Every row belongs to one group in each of 2 separate groupings. Each group adds its own fixed numbers to the row, and there is some noise. The rows also spread widely along 2 directions, which tell nothing about the answers.
Some rows, each with its group in each grouping after it:
-.08, .39, .19, .21, -.02, -.20, .01, .09, .20, -.14, -.10, .17, .06, .06, -.23
K_840 K_228
-.17, .05, -.02, .10, -.20, -.33, .13, -.04, .06, -.18, -.05, .12, -.14, -.17, -.17
K_30 K_629
.00, .16, -.04, .11, -.23, .03, -.04, -.08, .04, .13, -.07, -.20, .11, .11, -.02
K_918 K_299
.05, .44, .22, .21, .02, -.15, -.03, .00, .04, .02, -.09, .20, .05, .21, -.08
K_840 K_228
.16, -.07, -.11, .14, -.17, .30, .17, -.37, .00, .14, -.16, -.08, .16, .15, .14
K_918 K_629
-.11, -.13, -.07, -.02, -.26, -.02, .15, -.25, -.31, -.06, .06, -.08, .07, -.16, .02
K_30 K_891
-.18, -.09, -.05, -.01, -.31, -.12, .11, -.16, -.20, -.18, .02, -.07, .10, -.26, -.05
K_30 K_891
-.03, -.09, -.08, .11, -.30, -.04, .01, -.12, -.30, .24, .08, .03, .07, -.03, .06
K_30 K_299
-.26, .19, .06, .11, -.19, -.39, .00, .07, .00, -.39, -.16, -.07, -.10, -.22, -.13
K_30 K_891
-.26, -.05, .00, .00, -.27, -.25, .04, -.04, -.12, -.32, -.08, -.06, .02, -.32, -.19
K_30 K_891
-.16, .30, .07, .01, .00, -.17, .10, .05, .10, -.10, -.06, .08, .16, -.11, -.30
K_840 K_228
-.04, .22, .12, .31, -.29, -.32, -.07, .09, -.06, .02, .02, .16, -.09, .10, .04
K_30 K_299
-.11, -.04, -.07, -.21, .08, -.05, .29, -.14, .06, -.04, -.11, .19, .12, -.26, -.33
K_840 K_629
-.10, .26, .09, .34, -.22, -.44, -.06, .10, -.02, -.13, -.04, .16, -.02, .13, -.12
K_30 K_228

New rows. What belongs after each?
.02, -.09, -.18, .01, -.18, .18, .21, -.31, .08, .11, -.20, -.14, .18, .01, -.07
K_918 K_629
.07, .35, .06, .12, -.04, -.08, .15, -.09, .24, -.03, -.12, .25, -.02, -.02, -.14
K_840 K_629
-.17, .18, .07, -.19, .00, -.19, .07, .09, -.01, -.12, .02, .15, .14, -.37, -.39
K_840 K_299
-.14, .07, .00, -.11, .03, -.06, .21, -.10, .16, -.16, -.15, .17, .05, -.31, -.33
K_840 K_629
.02, .12, -.09, .07, -.15, .00, .12, -.12, .19, -.02, -.16, -.10, .09, -.04, -.10
K_918 K_629
-.12, -.20, -.31, -.12, -.13, .13, .20, -.29, .01, -.02, -.15, -.12, .27, -.27, -.25
K_918 K_629
-.09, .17, .08, -.04, .03, -.12, .14, -.03, .00, -.10, -.11, .10, .20, -.16, -.32
K_840 K_228
-.28, -.16, -.10, -.08, -.24, -.32, .13, .03, -.24, -.17, -.03, .05, .18, -.25, -.32
K_30 K_228
-.09, .56, .13, .16, .04, -.40, .01, .14, .26, -.21, -.14, .21, .03, -.02, -.28
K_840 K_228
-.20, .32, .09, .23, -.27, -.56, -.06, .18, .09, -.41, -.06, -.01, -.13, -.20, -.14
K_30 K_891
-.03, .11, .06, .24, -.29, -.17, -.04, -.01, -.23, .16, .08, .10, -.02, .06, .19
K_30 K_299
.01, .02, .03, .15, -.27, -.07, .00, -.06, -.22, .14, .08, .07, .06, -.04, .03
K_30 K_299
.01, -.01, -.03, -.13, .02, .21, .32, -.24, .02, .11, -.10, .24, .10, -.11, -.18
K_840 K_629
-.07, -.04, -.03, .16, -.26, -.15, .16, -.13, -.31, .11, .07, .06, .06, .14, .05
K_30 K_228
.16, .18, .05, .08, -.07, .26, .25, -.32, -.06, .28, -.05, .28, .08, .16, .01
K_840 K_629
-.17, -.15, -.23, -.23, -.13, -.01, .06, -.09, .01, -.04, -.03, -.25, .24, -.35, -.24
K_918 K_299
-.02, .13, -.13, .10, -.19, -.03, -.05, -.04, .04, .04, -.06, -.20, .12, -.11, -.11
K_918 K_299
.16, .18, -.03, .22, -.25, .23, -.05, -.22, -.03, .33, .00, -.10, .12, .24, .17
K_918 K_299
.09, .34, .10, .12, .02, -.07, .18, -.06, .16, .05, -.14, .24, -.02, .11, -.10
K_840 K_629
